The groups are shells around one centre, one inside the other: the same stretched ball of 5 dimensions in 10 sizes.
Some rows, each with its group after it:
[ 1.15  0.89  1.24  4.07  1.21  2.81  1.21 -2.30  1.74 -1.71] : (0)
[ 1.21  2.39  1.06  3.27  0.37  0.95  3.42 -0.73  0.98 -1.05] : (8)
[ 0.61  2.48 -0.83  2.86  1.12  2.30  1.78 -2.91  1.45 -1.54] : (3)
[ 1.02  1.36  0.15  3.62  1.42  2.54  2.38 -2.92  2.40 -2.11] : (4)
[ 1.08  1.74  1.69  4.55  2.27  2.39  0.98 -1.81  0.57 -1.10] : (7)
[ 1.71  2.14  1.69  3.09 -0.70  0.67  2.99  0.06  0.93 -0.91] : (3)
[ 0.52  1.70  0.65  3.99  1.90  3.22 -0.29 -2.69  0.46 -1.07] : (2)
[ 0.44  3.76 -0.45  3.52  2.85  1.77  1.56 -2.49 -0.08 -0.77] : (4)
[-0.47  2.37 -0.30  2.63  0.30  1.88  3.57 -1.67  0.40 -0.68] : (5)
[ 1.35  1.40  0.26  3.48  0.98  2.58  1.36 -2.76  2.24 -2.03] : (7)
[ 0.17  0.70  0.69  3.10 -0.48  3.22  0.78 -2.02  0.98 -1.08] : (6)
[-0.22  2.18 -0.86  2.84  1.10  2.38  3.13 -2.82  1.31 -1.37] : (3)
[ 1.45  4.12 -0.04  3.18  1.81  0.90  1.36 -1.55  0.06 -0.77] : (0)
[ 1.03  3.69  0.55  3.10  0.97  0.90  1.66 -0.77 -0.49 -0.29] : (8)
[ 0.48  1.48  0.25  3.76  1.78  2.51  2.95 -2.75  1.86 -1.78] : (4)
[ 1.15  1.44  0.13  3.66  1.45  3.21 -0.14 -3.26  1.76 -1.85] : (1)
[ 0.02  3.20 -0.32  2.37  0.14  0.62  5.13 -0.89  0.51 -0.65] : (6)
[ 1.30  1.07  2.09  3.35 -0.90  1.15  3.79 -0.04  1.43 -1.15] : (7)
[ 0.08  1.34 -0.20  2.21 -1.28  2.36  2.58 -1.77  1.36 -1.16] : (4)
[ 0.17  3.57  0.32  1.98 -1.20  0.59  2.71  0.27 -1.11  0.39] : (2)
[-0.51  0.28  0.99  3.75  0.69  2.98  3.81 -2.08  1.50 -1.36] : (1)
[ 1.12  3.81 -0.13  3.25  2.02  0.67  3.42 -1.61  0.68 -1.07] : (9)
[-0.28  0.64 -0.41  2.15 -1.45  2.45  4.38 -2.08  2.34 -1.67] : (9)
[ 0.96  0.70  1.42  2.53 -2.29  1.63  3.17 -0.27  1.58 -1.13] : (2)
[-0.11  2.10 -0.77  3.21  1.82  2.39  3.58 -3.09  1.65 -1.64] : (9)
[-0.47  2.62  1.19  2.87 -0.33  1.08  3.70  0.24 -1.12  0.39] : (1)
[ 0.66  0.36  1.49  4.65  2.03  3.66  0.54 -2.84  1.50 -1.67] : (9)
[ 1.42  3.43 -0.28  3.03  1.44  0.93  2.89 -1.88  1.27 -1.41] : (4)
[ 0.22  3.59 -0.92  2.54  1.06  1.56  2.14 -2.06  0.13 -0.69] : (5)
[ 0.48 -0.05  1.12  3.54 -0.13  2.85  3.23 -2.05  2.44 -1.90] : (7)
[ 0.61  2.56  1.19  3.69  1.25  1.80  1.36 -1.07 -0.37 -0.39] : (5)
[-1.02  2.23 -0.42  2.22 -0.58  2.42  2.22 -1.53 -0.45 -0.11] : (6)
[ 1.39  3.62  0.21  2.46 -0.12  0.17  3.45 -0.44  0.55 -0.75] : (5)
[-0.10  0.76  1.00  3.37  0.02  2.56  3.14 -1.56  1.14 -1.10] : (5)
[-0.49  3.30 -0.63  2.03 -0.36  1.56  2.34 -1.15 -0.73  0.03] : (2)
[ 0.91  1.26  1.30  3.41 -0.01  1.74  3.27 -1.08  1.48 -1.31] : (8)
[-0.07 -0.11  0.69  2.63 -1.79  3.16  2.23 -1.72  1.74 -1.33] : (1)
[ 2.01  3.31  2.06  4.06  1.57  0.40  2.06 -0.04 -0.12 -0.55] : (6)
[ 1.60  2.24  0.66  3.76  1.62  1.86  1.57 -2.12  1.50 -1.61] : (3)
[-0.22  1.04  0.61  2.38 -1.68  2.18  3.09 -0.90  0.78 -0.70] : (0)
[ 0.24  1.97  0.62  2.92 -0.09  1.42  4.04 -0.96  0.84 -0.87] : (8)
[ 0.28  3.88 -1.07  2.28  0.70  1.60  1.16 -1.96 -0.32 -0.42] : (9)
[-0.04  3.44 -0.29  3.08  1.75  1.17  3.90 -1.62  0.09 -0.63] : (6)
[ 0.32  1.29  1.61  2.95 -1.25  1.94  2.05 -0.22  0.04 -0.32] : (7)
[ 1.18  4.38 -0.11  1.87 -0.80 -0.08  2.57  0.04 -0.50 -0.06] : (2)
[ 0.04  3.09  0.21  3.39  1.76  1.69  2.41 -1.61 -0.31 -0.44] : (3)
[ 1.52  4.50  1.51  3.17  0.71 -0.60  3.11  0.93 -1.19  0.27] : (1)
[ 0.75  0.89  0.80  3.54  0.48  2.74  1.81 -2.21  1.75 -1.61] : (8)
[-0.34  1.45 -0.27  2.07 -1.41  2.19  3.28 -1.51  1.06 -0.91] : (0)
[ 0.91  3.36  0.03  3.37  1.93  1.13  2.97 -1.77  0.66 -1.06] : (0)

New rows, each followed by its group:
[-0.18  0.88  2.21  3.36 -0.98  2.00  2.95  0.13 -0.24 -0.10] : (1)
[-0.37  1.10 -0.84  2.28 -0.62  2.83  3.14 -2.70  1.92 -1.56] : (7)
[ 1.28  3.94  0.43  2.92  0.82  0.41  2.44 -0.58 -0.18 -0.44] : (8)
[ 0.05  2.66  0.11  3.53  1.92  2.31  1.56 -2.21  0.00 -0.70] : (8)
[-0.21  2.30  0.82  3.51  1.15  2.04  2.36 -1.27 -0.38 -0.31] : (0)
[ 2.14  4.10  1.54  3.24  0.59 -0.48  2.81  0.59 -0.29 -0.31] : (9)
[ 1.28  0.91  0.41  3.03 -0.36  2.49  1.82 -2.25  2.44 -1.99] : (9)
[ 1.07  2.60 -0.36  1.67 -1.73  0.41  4.84 -0.68  1.83 -1.31] : (6)
[ 0.14  3.75  0.76  2.48 -0.36  0.28  3.45  0.51 -1.33  0.49] : (2)
[ 0.47  3.40  0.20  2.72  0.52  0.34  4.87 -0.56  0.34 -0.60] : (6)
[ 0.68  3.72  0.87  3.23  1.10  0.53  3.01 -0.28 -0.72 -0.08] : (4)
[ 0.63  2.61  0.42  1.87 -1.96  0.62  3.65  0.09  0.39 -0.41] : (3)
[ 0.56  2.51  1.57  4.20  2.01  1.94  1.20 -1.13 -0.60 -0.32] : (2)
[ 0.52  2.69  1.47  3.97  1.73  1.43  2.42 -0.79 -0.44 -0.34] : (2)
[-0.13  1.53 -0.10  3.45  1.40  3.25  1.16 -2.99  0.91 -1.23] : (5)
[-1.02  3.17 -0.81  1.57 -1.15  1.12  4.31 -0.68 -0.56  0.11] : (1)
[ 1.56  1.43  1.18  2.86 -1.03  0.88  4.41 -0.54  2.22 -1.63] : (9)
[ 0.73  2.61  1.21  3.14  0.14  0.79  3.67 -0.20  0.17 -0.50] : (5)
[ 2.22  4.57  0.41  2.49  0.16 -0.85  3.70  0.17  0.44 -0.71] : (1)
[ 1.41  3.95  0.84  3.05  0.79  0.02  3.15 -0.11 -0.19 -0.39] : (0)
[ 0.59  2.04  1.60  3.87  1.05  1.87  1.81 -0.88 -0.12 -0.49] : (3)
[-0.98  1.12  0.65  3.52  0.88  2.88  3.17 -1.89  0.32 -0.66] : (6)
[ 0.32  3.91 -0.32  2.02 -0.38  0.38  3.60 -0.39 -0.40 -0.11] : (3)
[ 1.69  3.47  0.63  3.59  1.83  1.03  1.51 -1.40  0.42 -0.97] : (3)
[-0.95  0.44  0.49  3.58  0.82  3.44  2.98 -2.53  1.08 -1.16] : (9)
[ 0.64  2.48  1.79  3.24 -0.32  1.33  1.40  0.20 -0.98  0.18] : (9)
[-0.35  2.00  1.15  3.06 -0.18  1.60  3.47 -0.36 -0.40 -0.09] : (7)
[-0.33  1.80 -0.51  2.82  0.60  2.33  3.63 -2.42  1.33 -1.29] : (3)
[ 0.52  3.06 -1.16  3.27  2.56  2.30  1.82 -3.47  1.27 -1.59] : (7)
[ 0.65  4.06 -0.59  2.59  1.07  0.98  2.17 -1.50 -0.15 -0.51] : (5)
[-0.82  2.10 -0.30  3.30  1.55  3.27  0.84 -2.76 -0.27 -0.52] : (9)
[ 2.35  3.04  1.92  2.78 -1.26 -0.13  2.23  0.98  0.21 -0.44] : (1)
[ 1.41  1.70  1.00  4.03  1.75  1.81  2.96 -2.03  1.97 -1.85] : (9)
[ 1.14  3.00  0.50  2.70 -0.20  1.37  0.87 -0.86 -0.08 -0.47] : (2)
[-0.41  0.09  1.07  2.64 -1.90  2.55  3.67 -0.92  1.28 -0.94] : (2)
[-0.38  2.32 -0.36  3.78  2.73  3.23  0.80 -3.31  0.19 -0.94] : (7)
[ 1.34  1.07  1.02  2.51 -1.79  0.95  4.90 -0.50  2.53 -1.71] : (1)
[ 1.07  3.49  1.19  3.67  1.67  0.60  2.99 -0.49 -0.27 -0.42] : (2)
[ 1.24  0.09  1.16  3.59 -0.08  2.77  2.30 -2.19  2.78 -2.18] : (9)
[ 2.25  1.85  1.90  3.92  0.70  1.16  2.26 -0.83  1.62 -1.54] : (9)
[ 1.02  2.74 -0.58  2.61  0.50  1.46  2.83 -2.13  1.61 -1.52] : (3)
[ 0.95  3.55  0.30  3.35  1.67  1.46  0.99 -1.52 -0.31 -0.52] : (5)
[ 2.23  3.24  1.15  2.90 -0.21  0.01  2.95 -0.01  0.87 -0.96] : (7)
[ 1.20  2.09  1.04  3.17 -0.05  1.66  1.50 -1.00  0.65 -0.89] : (8)
[ 1.19  3.08  0.54  2.66 -0.18  0.39  3.82 -0.41  0.72 -0.82] : (8)
[ 0.93  2.84 -0.59  2.30 -0.10  1.19  3.20 -1.72  1.45 -1.34] : (3)
[ 1.09  0.94  1.24  3.42 -0.11  2.02  2.86 -1.41  1.90 -1.59] : (5)
[ 0.19  3.89 -0.96  2.44  1.04  1.18  2.76 -1.79  0.00 -0.57] : (3)
[ 0.62  1.56  0.97  2.39 -1.72  0.86  4.96 -0.08  1.37 -0.98] : (4)
[ 0.61  3.46  0.35  3.63  2.26  1.47  1.89 -1.65 -0.25 -0.56] : (3)
[ 1.44  2.93 -0.57  2.68  0.63  1.57  1.63 -2.28  1.53 -1.55] : (2)
[ 1.22  2.81  0.92  1.68 -2.78  0.14  3.13  0.93  0.10 -0.18] : (1)
